The same things were measured in two ways. Each way mixes the same 9 hidden numbers, adds some noise and spreads widely along 5 directions of its own, which tell nothing about the thing.
Some things both ways: the first way, then the second way.
[ 2.21 -1.96  0.32  1.11  2.85  2.84  2.85  1.55 -0.18  3.15  4.76  1.29
  0.29  0.14  0.72 -0.45 -1.37 -1.80  0.08  0.43  0.55  1.11]
[-1.23  0.34 -3.08  2.64 -1.95  0.04 -0.64  0.63  1.99  2.36  0.73  2.46
 -2.57 -2.02 -0.21  2.70  3.88]

[ 3.15  0.48  0.27  2.18  0.94  1.37 -0.32 -1.02  2.51  3.38  5.38  1.89
 -2.59  0.55  1.22  1.42  2.23 -3.88 -3.07  1.76  3.59 -2.88]
[-0.49  3.84 -1.91  4.95 -1.76  0.40  0.41  2.89 -0.27 -2.54  1.49  2.08
 -4.19  0.22  0.59  4.48  3.63]

[ 3.66 -2.88 -0.70  0.78  0.28  5.48 -1.45  2.94  0.26  2.00 -1.18  1.09
  0.34  1.67  0.14 -0.37  1.26 -3.15  0.95 -1.03  0.93  1.32]
[-2.09 -5.81  3.95  2.82 -3.73 -3.38  1.04 -1.07 -7.25 -1.57  0.04  0.19
  1.57  1.32  1.73 -3.27  7.98]

[ 1.21 -0.97 -2.34 -0.33  3.91  2.36  3.02  1.75  0.86  4.67  2.38 -2.67
  2.15 -1.60  0.27 -0.82  0.39 -3.61 -1.12  1.42  1.52  0.33]
[-1.56  0.98  1.26 -1.13 -4.11  0.13  0.30  0.48 -2.76  0.56  0.24  3.83
  0.64 -1.12  0.65 -2.02  1.96]

[-0.51 -3.62  1.83 -0.33  0.86  1.78  4.78  2.19 -1.42 -2.68  5.65 -0.07
 -1.27  0.50 -1.22 -1.33  0.37 -2.90 -0.17 -2.18  0.92  2.59]
[-3.18  2.54 -0.52  2.78 -1.92  0.12 -0.32 -2.53  0.28  1.85 -0.15  1.66
  0.69  0.10  1.72  5.33  4.17]

[-0.29 -0.29 -0.78 -0.78  2.29  0.20 -2.14  0.62 -0.12  1.83 -2.53  1.64
  0.94  0.62  0.12  3.77 -0.95  0.06  3.88 -0.76 -5.15 -0.87]
[ 0.01  3.02 -0.78  2.98 -1.89 -1.40  0.13 -3.28  2.14  1.82 -2.77  2.41
 -0.84  1.46  4.28  3.45  1.96]

[ 3.20 -2.37 -0.11 -0.47  4.04  1.46  0.11  4.55 -1.09 -2.23  1.61  1.60
 -0.45  2.08 -0.10  0.42  0.26 -2.71 -0.63 -1.92  2.67  4.42]
[-4.72  0.42  3.86  2.19 -0.13  2.11 -3.00 -3.30 -1.31 -1.24 -1.68 -1.66
  3.25  0.11  1.03  0.74 -0.94]

[-1.64 -0.70 -3.56  0.76  1.81 -1.53 -0.69 -0.36 -0.23  4.05 -2.14 -0.75
  2.00  1.21 -0.54 -1.65 -1.81 -2.46  2.79  1.21 -4.07 -0.28]
[-1.08 -0.42  0.42  4.06 -2.50 -3.33  4.97 -1.69  0.80  0.89 -2.04  2.50
 -2.29 -0.07  0.74  1.53  3.24]

[ 0.84 -0.84  0.90  3.37  2.81 -0.47  4.03  4.08 -1.99  1.33  2.17 -1.67
 -1.68  0.53 -3.10 -3.06 -1.78 -6.72 -1.70 -1.06  1.23  2.05]
[ 1.44  2.46 -1.76 -0.25 -0.75  3.42  1.67  2.51  1.79 -0.80 -2.20  5.72
  0.57  1.10 -0.70 -0.71  2.33]

[-2.13 -2.42  0.49 -0.75  3.10  0.85  4.11 -1.13  3.07 -0.74 -1.78 -0.32
  3.53 -2.38 -0.95  1.65 -2.52  1.72  2.99 -0.88  0.17  1.31]
[-5.39 -2.12  3.58  0.52 -4.55  0.56 -1.28 -1.28 -4.63 -2.87 -1.13  2.31
  2.05 -0.73 -0.84 -3.45  4.47]

[ 1.27  0.04 -2.10  2.71  0.22 -0.47  0.87  2.06 -0.85  2.09  1.96 -0.85
  0.61  1.41  0.15 -1.11 -0.28 -5.65 -1.13 -0.76  2.40  0.30]
[-3.66  3.61  2.35  3.11 -2.05 -1.53  1.01 -4.31  3.42  0.43 -3.30  4.72
 -0.98  1.49  1.21  4.57  2.02]

[ 0.64 -1.10  1.14  4.32  1.25  2.05  1.64  0.97  0.53  2.98  3.10  3.66
 -1.05  1.83 -0.41 -0.99 -2.37 -2.03 -0.79  1.49  2.30  0.49]
[-4.55  1.15  2.40  4.06  0.36 -3.54  0.61 -0.65 -2.55 -0.95  0.04  3.06
 -0.66  1.77 -0.85  3.02  7.02]

[-2.67 -4.19 -0.51  0.46  3.36  1.82  1.94  2.15 -1.57 -1.27  4.45  1.79
 -1.78  1.92 -1.84 -2.67  1.38 -4.21  0.91 -0.48  1.54  1.87]
[-1.86  1.67  3.96  3.37 -0.73  0.08  0.65 -1.10 -4.88 -1.61 -0.60 -0.27
  3.65  2.88  1.32  3.35  2.38]

[-0.88 -0.21 -0.92 -1.08  1.41 -5.68 -0.27 -1.12  1.85 -1.56 -4.97 -1.94
 -0.36 -0.10 -2.45 -0.61 -1.85 -0.34  1.28  0.37 -5.06  0.63]
[-1.52  1.06 -1.45  4.30 -4.94  1.43  0.48  0.23  1.00 -1.77 -2.02  0.94
 -3.21 -0.98  5.13  1.11  1.56]

[-1.01  0.62 -3.60 -0.93  1.46 -4.02 -0.17 -1.71  1.32  2.06 -1.05 -1.49
  2.24 -0.08  0.93  0.55 -1.16 -0.78  1.66  0.91 -2.95 -1.02]
[-1.33 -0.90  1.52  1.80  0.86  1.67  1.89 -0.78  0.37 -0.41 -1.62 -0.60
  0.64 -0.30 -0.72 -1.84 -0.45]

[ 1.14  0.52 -0.85  2.49  1.56 -0.54 -0.58  1.27  0.11  1.72  3.03  2.85
 -0.08  2.32  1.39  1.67 -1.06 -2.19 -0.79  0.22  2.47 -0.21]
[-7.95 -1.44  1.30  3.62 -0.62  2.55 -1.98 -0.57  0.53 -1.73 -0.46 -2.29
 -0.47 -1.71  2.09  0.53  3.35]

[ 0.61 -0.36  2.30  1.41  2.08  0.89  1.01  2.28  1.48  0.63  2.41  3.21
 -0.79  0.90  1.40  2.18 -0.99  1.83  0.95 -0.44 -0.13  0.16]
[-1.25  0.72 -1.98  2.48 -2.49  2.28 -3.73  0.12 -1.59 -1.03  0.49  0.46
  0.05  0.30  3.83  1.07  5.18]

[ 3.50 -0.36  1.54  0.54 -0.15  0.57  2.64  0.13  2.57 -1.22  1.80 -0.26
  0.19 -1.63  0.37  3.15 -0.68 -1.39 -1.55 -1.37  3.37  0.09]
[-4.18  0.36  3.13  1.84  1.26 -0.83 -0.76 -0.24 -2.38 -2.47 -1.78  4.10
  1.71  1.46 -3.39 -0.63  4.34]

[-0.87 -1.53  0.30  0.20  3.95  1.54  2.96  0.91  0.54  2.11  4.54  1.34
  0.66 -0.84  0.66  1.26 -0.88 -0.55  1.40  0.47 -0.01 -0.19]
[-2.45  3.03  2.09 -1.48 -2.04  3.86 -6.52 -1.09 -0.14  1.52  0.71  1.28
  2.76  0.60  4.75  1.64  0.90]

[-1.16 -1.96 -1.05  0.95 -0.55 -1.68  2.24  3.01 -0.42  0.71 -2.70 -2.22
  0.56  0.44 -2.04 -4.37 -3.07 -0.88  1.72  0.87 -5.12  1.53]
[ 1.48 -3.09  2.82  1.00  0.49 -4.47  2.63 -1.27 -6.60  1.15 -2.23  4.95
  4.40  3.98  1.19 -2.78  7.59]

[ 0.68 -3.32  1.18 -0.08 -2.87  2.38  3.78 -0.92  1.07 -0.43  2.52 -1.57
 -1.65 -0.09 -2.51 -2.87  0.32 -2.92 -2.76  1.35 -0.01  0.83]
[-0.26  5.34 -1.41  0.73  2.40  0.72  0.97 -1.30  2.12  2.89  2.75  1.39
 -0.86  0.69 -3.64  5.89  2.73]

[ 5.10  1.14  0.35  3.51  1.49  0.39 -3.30  4.19 -0.14  2.39 -2.17  0.51
 -1.88  2.50 -0.10  0.94  1.22 -5.97 -0.41 -2.59  1.59  0.18]
[-0.51  0.38  0.89  4.84 -3.76 -1.09  3.60 -0.07  1.23 -2.69 -3.14  4.50
 -2.18  1.69  1.00  1.58  3.75]

[ 0.04 -2.49  1.72 -1.56  1.37 -0.61  0.62  2.82 -0.41 -2.84 -2.61  1.00
 -1.08  0.62 -1.86  0.45 -2.42  1.96  2.52 -0.65 -6.04  2.37]
[ 0.31  1.05 -3.02  2.55  0.73  1.32 -0.84 -0.94  1.23  2.90 -0.62  0.46
  0.96  0.20  0.91  3.40  3.04]

Other things, the second way, with their names:
(338): [-4.90 -0.93 -0.18  1.72 -4.56  2.04 -1.00 -0.33 -3.57 -1.47  0.41  1.18
  1.75 -0.12  2.82  0.42  7.96]
(360): [-4.68  1.64  0.65 -1.34 -0.11  4.18  0.17  0.45 -0.41  0.63  0.21  0.12
  2.43 -1.65 -0.26 -0.58  0.50]
(106): [-3.03 -0.92  4.09  0.56 -4.09  4.11  0.36  0.21  0.53  0.29  1.69  0.18
  1.54 -0.42  1.75  1.79  0.79]
(147): [-3.22 -3.58 -1.86  2.19 -3.45  3.67  0.79  0.32  1.96  0.59 -0.15 -3.20
 -2.11 -4.32  3.05 -2.84  0.08]
(339): [-2.93  3.54  0.75  3.80 -1.23  0.84  4.51 -2.81  0.04 -2.07 -0.51  2.38
  0.95  1.06 -5.50  5.87  3.31]
(535): [-5.01 -0.09  6.23  1.16  0.32  1.71  1.94 -1.93 -1.60 -3.48 -1.46  1.45
  3.77  2.56 -4.21 -0.43  2.87]
(424): [-0.19  0.52  4.67  1.07  0.75  1.83  0.39 -1.12 -6.27 -3.74  0.36 -1.77
  3.83  3.07 -0.76 -1.87  1.17]
(145): [-2.53  0.79 -2.51  2.13 -1.91 -0.42  1.10  2.35 -3.32  0.26  1.13 -0.23
 -2.97 -2.36  4.46 -1.48  3.00]
(112): [ 0.02  0.15 -0.53  3.82 -2.79 -2.08  3.51 -1.28  0.18 -0.26 -3.08  3.83
 -1.68  0.26  1.15  0.51  2.72]
(395): [-3.70 -3.63 -0.13  4.53 -3.87  0.24  3.46 -2.18 -2.63  0.03  0.83 -3.97
 -0.02 -2.10  1.47  1.02  4.40]
(236): [-3.56  1.37  2.49 -0.11  0.99 -0.32  2.52 -4.29 -3.69  0.14  0.51  0.59
  3.08  2.00 -1.37  0.30  5.24]
(477): [-0.14  4.42  1.83  1.73 -2.69 -3.62  0.87 -5.71 -5.88 -0.58 -2.12  1.64
  1.51  2.27  4.61  0.48  1.90]
(388): [-8.30  1.13 -2.15  3.22  2.08  1.75  4.10 -0.08 -0.88  1.69  4.16 -5.55
 -1.50 -5.15 -5.56  4.23  1.97]
(55): [-6.53 -4.31  1.04  3.03 -4.72 -0.80  0.96  0.94 -2.69 -1.71 -0.33  1.10
 -1.32 -2.99 -0.45 -2.33  6.12]
(249): [-4.25 -0.62 -0.03  1.95  0.10  2.40  3.26  0.93 -1.60 -1.44  3.49 -1.04
 -0.51 -1.40 -6.41  1.27  5.66]
(66): [-2.42  2.33  1.68 -0.43  0.58 -0.70  1.40 -3.28 -4.38  0.57 -0.53  0.17
  2.67  1.09  0.07 -1.47  2.39]
(130): [-3.80  0.83  1.69  2.50  0.33  0.69  1.14 -2.38 -0.56  0.50  0.56 -1.99
  0.83  0.51  0.05  2.53  3.11]
(81): [ 0.60 -4.72  0.57 -0.04 -5.62  0.48  0.97 -0.27 -5.67 -0.88  1.76  0.24
  0.28 -1.10  1.50 -5.23  5.33]
(142): [ 0.92  2.43 -4.02  4.61 -1.22 -1.06  0.60  0.99 -1.68 -1.40 -1.53  2.45
 -1.57 -0.92 -1.93  1.66  2.00]
(35): [-3.72 -2.62  1.10  1.50 -2.11 -0.65  4.42  0.00 -1.33 -0.13 -1.46  1.96
  0.46 -0.22 -1.27 -1.70  5.71]
(70): [-0.36  8.71 -2.98  1.78 -1.66  1.11 -0.70 -4.09  1.28  0.39 -1.82  1.93
 -0.62 -0.56 -0.82  4.80 -2.77]
(194): [-5.08  0.41  3.53  0.29 -3.53  0.93 -3.11  1.10  0.54  1.62  0.27  3.84
  0.74 -0.50  2.50  2.11  2.68]
(179): [-4.02 -1.73  5.09 -0.99 -1.25  2.56 -1.01 -1.21 -1.09  1.76  2.08  0.22
  3.82 -0.60 -4.05  0.96  2.43]
(52): [-2.34  1.75  6.03  0.85 -1.72  1.08 -0.11 -0.26 -1.74 -1.56  0.74  2.22
  1.83  1.96 -1.03  2.01  0.90]
(48): [ 2.51  0.38 -0.47  3.76  1.81  1.19  1.49  0.84 -0.78  0.02  0.03 -0.83
  0.20  1.25  2.00  1.79  0.28]
(33): [-4.08 -5.05  3.20  3.86 -2.85 -1.37  2.02 -0.20 -2.46 -0.02 -0.15 -1.73
 -0.82 -0.63  5.19 -1.72  4.27]
(230): [-4.98  1.16  1.31  2.14 -0.61  2.21 -0.66  2.61 -0.93 -0.89  3.22 -0.35
 -1.30 -0.97 -1.24  2.66  3.67]
(302): [-4.74 -4.12  0.84  2.74 -0.11 -0.58  4.44  0.29 -2.20 -2.62  1.13 -0.17
 -1.14 -1.32 -7.48 -2.53  6.76]
(155): [-1.74 -2.15  0.52  3.02  3.05  0.96  3.35  1.12 -0.85  1.20  1.75 -2.25
  0.43  0.53 -1.10  1.32  4.36]
(362): [-1.72  4.13 -4.96  1.82 -0.16  2.63 -1.35 -0.42  4.50  0.16 -0.42  1.77
 -3.36 -1.52 -1.54  2.08  2.13]
(275): [-1.52 -3.58  1.64  0.78  2.18  2.86  3.07  2.21 -1.38 -1.28 -0.25  0.37
  2.38  1.23 -2.50 -3.21  4.92]
(237): [ 4.90  4.29  1.51  1.05  3.88 -4.80  3.21 -6.60 -5.93  0.35 -3.97  2.86
  4.57  5.90  0.05 -0.56  1.51]
(197): [-4.32  0.84 -0.77  2.76 -1.33  1.86  1.39  1.27  0.60  2.48  2.93 -2.80
 -1.45 -2.56  2.14  4.31  1.65]
(108): [-1.76 -1.88 -1.53  4.51 -0.75 -0.43  4.56 -1.45 -0.85 -2.11 -2.79 -0.49
 -1.22 -0.45  0.34 -2.03  2.95]
(440): [-1.88 -1.18  0.48  5.74  1.43 -3.59  1.50 -1.25 -1.44  1.46  0.95 -0.80
 -1.56  0.40  0.11  3.76  4.41]
(78): [-1.98  3.76 -4.51  0.76 -2.91  1.50  1.84  0.15  2.73  0.56  1.08  1.36
 -5.35 -3.38  0.72 -0.05  1.59]
(293): [ 2.81 -0.23 -5.61  4.92 -2.76  2.83  4.03  2.35  2.38  0.49  1.00 -1.34
 -3.68 -2.70 -0.52  3.01  0.69]
(516): [ 1.11 -1.26  1.12  6.29  0.53 -4.15  6.15 -1.17 -4.07 -1.74 -0.07 -0.34
 -1.39  2.56 -0.93  2.36  5.20]
(485): [-1.25  3.91  0.32  3.39 -2.15  3.72  0.75 -0.33  0.50 -3.91 -1.15 -0.38
 -0.88  0.90  1.99  2.20 -0.69]
(85): [-5.65  0.66  1.26  2.14 -1.24  1.51  4.50 -2.08 -1.63  0.26  1.67 -0.48
  1.67 -0.21 -1.72  4.25  5.36]
(116): [-3.59 -4.07  2.71  3.37 -4.71  1.64  4.81  2.93 -1.42 -0.52  2.41 -0.71
 -1.16 -1.21  1.55  2.02  5.00]
(300): [-0.68  1.49  0.53 -3.02  2.99  3.99 -0.51  0.48 -3.39 -1.07  1.47 -2.59
  0.78 -0.34  1.64 -7.38 -1.14]
(342): [-1.09 -0.01 -1.92  5.71 -3.55  1.06  3.14  3.01  0.53 -0.23  0.85  0.52
 -2.56 -2.95 -1.07  5.00  1.00]
(7): [ 1.53  1.62  0.57  1.47 -6.02 -3.28  0.86  1.79 -2.94 -0.63 -1.50  8.57
 -1.57  0.89  1.74 -0.17  4.55]

Some of these things the first way, each followed by its name:
[ 1.91  0.58 -1.94  0.32  4.40 -2.85 -0.94  3.39 -0.54  2.81 -1.42 -0.39
  1.18  2.43  1.20 -1.19 -1.88 -0.67  0.91 -0.06 -2.96  2.79]
(147)
[ 1.33 -0.72 -3.63 -1.81 -0.09  3.37 -0.60  4.40 -1.85  1.58  4.30 -1.05
  1.50  2.06  2.54  1.16  3.84 -4.04 -1.65 -0.62  2.01  0.07]
(237)
[ 4.39  0.50  2.04 -0.40  2.92 -0.82  0.94  2.10  1.05  0.58 -2.10 -1.40
 -1.41  1.29 -1.89 -0.09 -0.95 -1.29 -4.01  0.35 -0.76  3.83]
(300)
[ 0.75 -1.05  1.61 -1.16  0.36 -0.39  2.44  1.71  1.67 -1.99  1.40 -0.11
 -1.20  1.61 -0.49 -1.00  0.06  1.19 -3.28  1.09  0.02  3.06]
(388)
[ 1.71  0.82 -0.85  0.38  0.52 -2.53 -0.93  2.29 -0.18 -0.11 -0.92 -0.79
  0.50  2.40  1.14  0.75  0.01 -1.83 -0.07 -1.96 -0.82  1.39]
(108)
[-1.49  0.18 -1.98  1.85 -2.16 -3.30 -0.89 -0.57  1.09  2.55 -1.06  0.29
 -0.84  2.04  0.02 -2.75 -1.61 -0.37  0.73  2.80 -4.63 -1.72]
(155)
[ 0.89 -1.16 -2.53 -0.58  1.56 -0.71  1.85  0.62 -0.81  1.14  2.67 -2.38
  1.33 -0.18  0.14 -0.67  0.34 -4.99  0.21 -1.24  0.17  0.66]
(112)
[ 3.55  0.30  0.68  0.41  1.13  0.51  2.00  1.08  1.00  2.23 -0.51 -2.35
 -0.19  0.52 -1.29 -0.81 -0.53 -3.01 -3.94  0.79  0.52  2.14]
(78)
[-0.59 -2.05  0.07  2.44  1.87  1.56  1.13  2.85 -1.55  1.62 -3.03  0.07
  0.30  1.79 -3.16 -2.30 -2.28 -3.71  1.58 -0.83 -1.56  2.62]
(35)
[ 2.79 -0.85 -1.91  0.65 -0.01  3.38 -1.03  2.66  2.75  3.67 -2.41 -0.73
  1.78 -0.37  1.36  0.43  0.83 -0.98  0.84  0.85  0.14 -1.07]
(179)
[-1.31  1.45  0.49  1.81  2.11 -2.43 -1.39 -1.65  3.22  4.50 -0.11  0.68
 -0.14  0.02  2.17  1.50  1.14  0.17  4.40 -0.87 -4.56 -4.17]
(116)
[ 3.78  0.31  1.29  2.19 -3.24  3.09  0.41  1.45  3.44  1.68  1.33 -0.16
 -0.81  0.78  1.74  0.58  2.60 -1.95 -3.23 -0.19  4.08 -1.28]
(249)
[ 0.63  0.29  0.68  0.00  2.42  0.25 -0.21 -2.28  4.35  2.17 -0.64  0.27
  0.55 -1.99  1.17  3.74  1.50 -0.14  2.45 -0.75 -0.80 -3.00]
(52)
[ 1.15 -1.44 -1.41 -0.16 -1.34 -2.15 -0.96 -0.66  1.59  0.66 -1.22  0.38
 -0.85  1.74 -0.03 -2.41 -1.73  0.76  0.29  2.47 -4.19  0.48]
(440)
[ 1.30  0.46 -2.35 -0.23 -3.05 -0.90  0.69 -1.47  2.35  0.87 -1.30 -1.70
  1.12 -0.78 -0.50  1.25 -1.27 -1.46 -2.71  2.58  0.01 -1.56]
(362)
[ 1.85 -1.47 -0.70 -0.74  2.41 -2.11  0.01  2.54  0.09  0.23  0.01 -1.27
 -1.62  1.63 -0.34 -3.02  0.57 -2.12  0.09 -0.25 -3.01  2.16]
(293)
[-3.17 -1.46 -0.23  0.45 -2.81 -2.03  3.47 -0.49  2.77 -2.86  0.40 -2.40
  0.62 -0.39 -0.59 -1.83  1.22 -1.31 -0.08 -1.13  1.41 -0.56]
(339)
[-0.40 -0.95 -3.88 -1.24  0.94  0.90 -0.19  3.44 -0.37  1.52 -0.69 -1.98
  1.30  2.06 -0.29 -2.25  1.47 -2.89 -1.90  1.63  0.53  1.67]
(477)
[ 4.72 -1.28  1.60 -0.77  0.99 -1.52 -1.25  1.44  0.18 -1.36 -2.57 -1.12
 -2.03  1.57 -0.96 -0.28  0.47 -2.52  0.51 -2.83 -3.76  2.50]
(33)
[ 1.18 -0.02 -3.68 -0.40 -0.32  0.24 -0.34  0.17  0.09  3.95  5.88 -1.02
 -0.88  1.03  1.83 -1.06  2.96 -4.78 -2.66  2.51  0.46 -2.52]
(197)
[ 1.50 -1.61 -2.88 -0.86 -1.27  2.16  0.47  3.96 -0.93  0.13 -0.97 -2.97
  0.22  1.65 -1.88 -2.60  1.46 -4.74 -3.88  1.24  1.57  2.03]
(66)
[ 2.81 -1.26  1.14  0.43  1.05 -1.54  1.59  2.55  1.34 -0.49 -0.66 -3.51
 -1.72  0.15 -0.94 -3.19  1.91 -3.89 -0.58 -2.40 -0.80  1.52]
(106)
